Each cloud of rows lies close to a flat space through zero, with a little noise off it, and is much wider in some directions of that space than in others. After each cloud: how many dimensions does that space have?
In the rows, zero is written as 128.

[[186 123  78 102  84  94  85 185 116  78  58 206 111  52]
 [140  98 106 152  68 190 116  62 101 155  91 145 131 135]
 [117 125 148 123 160 119 136 138 147 105 171 137 147 108]
 [107 144 179 121 201  96 154 161 163 109 207 106 147 125]
 [137 161 124 101 148  70 133 203 140  98 113 122 105 111]
 [ 67 120 195 157 180 189 166  47 152 183 231  69 165 203]
 [136 125 145 117 141 120 121 143 142  92 165 165 153  85]
 [ 57 143 184 168 176 172 180  56 147 195 218  25 143 227]
 [ 84 100 192 167 156 218 151  24 133 180 228 100 180 180]
 [129 139 132 124 134 121 133 131 137 126 132 128 129 127]
 [105 137 150 134 163 119 144 134 148 135 175  91 128 144]
 [173 113  58 125  41 141  90 120  89 129  14 173  97  98]
 [121 162 119 111 158  77 141 179 136 111 119  93 103 143]
 [100 146 166 137 174 120 155 115 146 149 182  84 137 176]
 [ 86 169 157 123 192  83 172 159 156 138 182  44 111 185]
 [106 141 148 143 153 131 151 110 131 157 148  80 120 173]
 [100 132 152 141 142 137 151 108 135 146 162  94 140 168]
 [147 123  95 126  92 122 112 131 108 129  80 134 112 121]
 [117 161 116 127 150  83 148 166 126 131 112  89  94 141]]
 : 3

[[ 91 173 189 120 111 126  97  55 193 162 113  66 107 170]
 [ 93 135 159 119 122 140 105  89 146 125 161 144 148 115]
 [149 127  96  92 152 109 120 170 164 129 114 141  81 103]
 [149 138  83  78 153 108 173 122  92 179 141 147  98 136]
 [169 116  55  73 169 113 149 168  73 149  92 184  51 130]
 [123 175 115  88  93 133  41 102 164 114 113 127 123  78]
 [ 87 138 140 196 146 155 167  98 150 126 156  56 130 116]
 [145 148  87 109 130 119 136 111 145 139 118 105 118 115]
 [ 88 141 152 133 100 169  27  68 135  87  79 121  97 120]
 [126 134 153  98 155  74 130 141 215 146 143 105 230 155]
 [142 144 182  92 129  89 116 184 222 166 198 140 147 122]
 [149 125  84  97 149 144 104 155  88 144 183 181  92  88]
 [114 149 171 128  26 158  48 133 112  81 143 195 130  52]
 [154 205  82 136  56 132 151 149  74 161 140 127  92  54]
 [165  63  97  85 219  89 152 187 203 120 178 149 154 125]
 [143 122 150 206  94 185  46 127 113  88  84  61 126 146]
 [196  77 102 103 139 103 109 183 179  91 122 126 166 126]
 [ 40 184 173 167 128 142 135  90 100 155 102 110 109 152]
 [154 132  92 152 142 132 120 147  82 127 116 100 185 147]]
 : 10

[[131 131 132  98 127 115 136 125 142 125 163 119 153 150]
 [133 129 130 113 120 130 121 127 121 134 143 115 125 119]
 [127 117  99 174 139 149  95 114  78 146  60 142 105  64]
 [130 130 122  86 150  71 141 118 157 122 172 114 206 188]
 [136 128 132 102 112 124 121 119 119 143 162 113 141 124]
 [123 129 135 135 123 138 137 136 140 115 127 134 111 131]
 [127 133 145  98 124 106 148 141 167 117 162 125 150 172]
 [135 128  98 159 126 157  83 104  54 168  97 125 105  41]
 [128 126 137 129 116 140 135 141 134 125 131 127 115 130]
 [131 134 142  99 103 132 132 128 134 138 177 114 133 132]
 [109 120 139 169 126 157 147 152 156 102  70 160  70 136]
 [118 120 117 155 156 108 135 139 145 110  81 149 128 156]
 [130 119 104 190 130 175 100 123  79 145  57 145  67  48]
 [124 132 152 108 117 118 148 148 163 108 153 129 134 163]
 [118 124 131 165 125 152 141 141 135 114  81 148  92 120]
 [120 123 140 135 133 122 148 145 158  99 114 138 120 160]
 [111 122 139 162 125 149 148 155 162  96  84 153  78 140]
 [142 132  88 107 165  77 103  89 104 152 147 109 219 140]
 [123 113  89 215 148 170  92 115  59 141  18 153  66  35]]
 : 3

[[217 131 143 107  91  66 203 115 126  80 146  86 103 170]
 [121 110 109 112 146 143 140  99 148 129 131 129 142 138]
 [162 156 143 152  89  92 145 178 113 119 122 112 105 117]
 [154 146 118 133 121 109 175 115 139 132 121  98 135 129]
 [211 137 123 121 100  81 202 122 132 102 132  89 114 161]
 [150 131 133 115 128 111 161  90 129 119 137 103 134 147]
 [142 120 152 134  99 113  93 195 107  99 134 151  93 125]
 [ 75 143 107 143 160 163 121  96 144 178 110 126 166  99]
 [157 110 155 115  93  98 120 181 118  79 145 141  88 140]
 [137 117 138 113 134 124 132  96 121 116 140 124 128 149]
 [130 115  98 131 134 144 134 147 151 135 120 142 130 125]
 [156 109 159 101 105  98 130 140 119  78 153 130 100 150]
 [168 112 131 124 107 113 121 166 114  98 135 142  96 152]
 [168 102 164  96 107  96 126 131 108  71 159 129  94 166]
 [119 118 154 134 110 129  73 179  99 108 135 160 100 125]
 [191 125 160 114  81  71 158 161 116  70 147 110  89 151]
 [ 69 122 117 129 163 170  94  95 134 160 123 143 155 112]
 [159 132 165 109 108  90 143 109 106  94 148 107 110 150]
 [146 129 126 136 124 128 117 138 108 129 125 137 118 143]]
 : 5

[[145 110 155  86 151 166 127 127 126 123 168 117 121 150]
 [ 90 137  89 158  99  92 127 127 111 108  87 145 113  97]
 [136 140 153  83 146 199 112 123  82  88 163 129 101 142]
 [114 158 112 144 114 134 117 127  99 105 110 143 117 114]
 [132 154 128 150 122 129 122 130 123 128 116 136 137 125]
 [116  85 143  62 152 172 130 120 100  87 179 127  81 141]
 [144 109 142 145 139 112 140 141 171 161 150 131 145 137]
 [122 123 118 136 124 107 133 130 136 135 116 127 131 123]
 [114 111 137  83 145 181 123 124  88  78 171 140  80 129]
 [103 113 123 111 132 148 127 126  99  88 154 149  87 117]
 [125 118 120 123 125 110 132 124 136 136 113 116 134 127]
 [127 144 117 150 117 112 126 128 130 134 103 129 139 118]
 [134 128 132 123 133 129 130 127 132 133 126 122 133 131]
 [115 164 107 179 103 106 121 133 123 127  95 149 134 107]
 [127  78 140  79 148 139 140 122 135 124 158 112 111 142]
 [116 120 119 104 126 134 125 118 105 108 120 121 112 122]
 [113  79 141  69 150 160 132 122 108  94 176 128  83 134]
 [154 127 151 142 139 130 133 140 160 156 152 131 148 142]
 [121 122 130 115 132 136 126 126 119 118 133 127 117 128]]
 : 4

[[105 143 111 153  86 115 129 109 138 157 136 153  91 115]
 [111 134 124 138 115 117 113 135 115 117 132 132 123 109]
 [145 129 148 152 131 130 130 114 124 132 112 134 120 108]
 [120 119 143 140 114 138 119 112 116 134 131 117 127 119]
 [138 140 120 138 124 100 163 129 139 125 125 139  92 102]
 [131 133 125 139 128 121 127 125 142 133 124 141 122 128]
 [146 132 158 153 109 158 128  92  98 164 110 129 117 103]
 [118 135 120 168  93  93 133 120 158 121 140 133  87  93]
 [116 145  85 107 117 102 149 150 150 123 146 135 105 138]
 [119  79 171 118 164 176  81 110 115 131 120 112 199 177]
 [125 152 103 123 119 121 127 140 125 136 128 145 118 126]
 [145 154 104 113 134 127 137 144 136 137 122 143 121 138]
 [123 140 109 140 114  91 156 133 147 119 135 139  89 104]
 [133 147 120 159 105 107 160 104 144 163 117 167  76 105]
 [112 134 122 131 112 137 110 123 116 143 129 138 130 130]
 [128 135 118 121 129 119 136 138 124 122 130 131 123 125]
 [140 139 126 144 117 111 147 123 138 131 124 135 100 104]
 [109 151  70  92 128  89 147 172 149 104 150 136 114 143]
 [ 88 116 107 137  88  82 132 142 154  85 170  98  99 101]]
 : 7

[[117 116 150 153 181 121 125 136 147 130 137 106  72 132]
 [126 129 133 138 146 120 126 128 131 128 138 118 104 118]
 [125 131 133 114 101 134 130 123 125 125 124 142 158 128]
 [110 113 149  99  71 155 125 121 129 132 117 171 156 142]
 [111 109 141 140 158 138 132 139 139 131 138 123  76 138]
 [136 147 115 106  99 133 124 114 114 130 125 134 173 126]
 [148 136 120 102  95 137 127 123 122 121 123 135 172 120]
 [149 151 106 150 157 106 117 123 125 123 132 107 118 121]
 [127 138 132 104  75 137 131 118 117 130 114 151 192 128]
 [ 90  87 169 115 111 151 132 135 144 132 130 149  98 142]
 [116 119 145 121  82 138 133 121 125 132 122 153 143 123]
 [ 83  85 171 152 181 144 128 144 152 138 131 114  19 140]
 [126 120 128 132 152 121 136 134 136 134 132 120 103 138]
 [121 138 133 140 152 126 128 120 132 126 137 118 110 130]
 [124 134 123 138 145 127 134 122 130 120 136 120 110 132]
 [128 131 137 108  92 135 127 124 124 128 126 144 153 124]
 [137 133 120 134 130 129 130 125 126 128 128 124 137 118]
 [126 115 126 140 152 122 139 138 132 124 135 110  90 126]
 [125 115 119 159 184 115 128 133 131 131 141 113  69 124]]
 : 2

[[ 87 176 147  51 117 176 102 185 144 199  74 114 122 165]
 [123 110 170  85 167 195 126 157 134 178 101 119 142 130]
 [148 148 135 137 125 111 141 142  97 175 113 117 109 104]
 [127 110  94 110 155 134 134 120  83  88 140 159  95 133]
 [130 119  98 116 144 128 147 146  92 120 111 154 103  98]
 [153 119 140 131 149 130 117 141  84 172 142 113 130 125]
 [201 147 155 101 188 160 130 100 133 183  75 131 106 177]
 [119 147 158 105  93 175 106 114 140 180 116 103 131 159]
 [136 136 124 152 120 107 158 135 131 144 116 115 115 100]
 [136 185 119 146 107 112 132 129 100 106 144 154 101 131]
 [207 124 135 142 148 125 153 121  95 127 120 149 124 159]
 [140 147 100 120 168 137 134 140 103 157 111 128  90 129]
 [177 109 122 121 145 163 158 123 125 122  93 158 125 145]
 [ 94 127  71 105 175 141 109 111 124  68 130 175  97 115]
 [ 94 115  83 144 148 149 152 134 137  83 139 147 109  94]
 [ 89 109 180  74  97 161 116 126 163 151 105 102 150 153]
 [122 130 146 139  63  94 106 126 123 112 165 112 161 159]
 [144 147 100 125 119 103 141 148 107 149  95 136 107 120]
 [118 132 168 114  95 154  90 102 113 137 154 127 145 142]]
 : 11

[[110 132  83 124 232  88 141 122 182 136 115 139 120 121]
 [ 60 169 222  99 217 159 166 133  29 177  99 173  66  47]
 [ 96 162  91 144 147 156 152 129 124 123 129 119 112 125]
 [116 139 124  81 110  91 103  96 111 120 162  23 109 136]
 [160 159  99  67 133 205 128 165  63 155  80 121  90 117]
 [228 126  69  74  91 133  92 126  83  95  99 132  90 197]
 [181  74 112 176  86  97  89 138 206 129 122 101 140 166]
 [ 83 163 127 118 172 113 142 148 123 118 109 108 162 134]
 [ 96 123 118 163 124 146 137 132 103 118 122 108 128 133]
 [ 82 116 144 149 185  98 126 109 147 149 133  92 100 109]
 [218  67 160 139  25 163 105 165  46  97  95 151 113 149]
 [144 186 136  66 178 107 147 169 111 101  79 224 212 169]
 [140 197 125  87 167 145 164 127 131 130 117 233 139 132]
 [ 91 172 157 166  92 168 175 112 152 135 174 176 139  89]
 [ 77 138 134  59 154 130 111 127  65 127 121 124 209 140]
 [144  93 127 171  64  94 118  89 147  78 170 174 174 183]
 [171  94 128 153  87 145  99 148 121 131 100 140 129 158]
 [ 63 124 110 129 193 111 173  93 150 135 186  49  59  21]
 [144  84 143 112  78 185  75 128  97 179 111 145 148 143]]
 : 10

[[102 107 128 140 133  69  94 115 183 172 132 111 127 142]
 [128 119 126  91 141 157 140 104  90 111 142 127 133 153]
 [167 138 134  62 143 228 182 120  21  66 150 133 136 141]
 [131 135 127 167 114  93 109 158 168 143 110 131 121 107]
 [148 145 129 132 123 162 140 153  97 109 124 137 122 103]
 [105  94 124  68 147 132 130  81 104 134 154 109 130 180]
 [175 159 141  70 133 244 195 141  13  46 137 154 129 114]
 [120 133 124 199 118  75  95 163 197 166  95 134 123  90]
 [173 168 138 133 122 202 172 173  68  70 117 161 133  84]
 [179 167 128 117 120 203 174 165  52  66 123 160 133  89]
 [122 116 127 125 126 105 117 119 148 150 135 124 126 137]
 [135 128 130 145 121 105 124 137 150 145 127 126 132 121]
 [116 101 132  92 139 130 118  87 113 137 149 118 133 166]
 [105 104 127  95 141 121 109  87 129 149 148 105 127 172]
 [110 122 127 137 130  92 106 116 162 152 128 119 124 143]
 [139 142 126 151 121 138 135 152 121 118 114 134 127 105]
 [142 147 135 132 123 159 143 141 100 102 121 145 134 106]
 [138 123 132  71 136 191 161 113  58  93 145 126 145 141]
 [147 150 131 156 114 138 139 170 129 114 103 141 125  94]]
 : 2
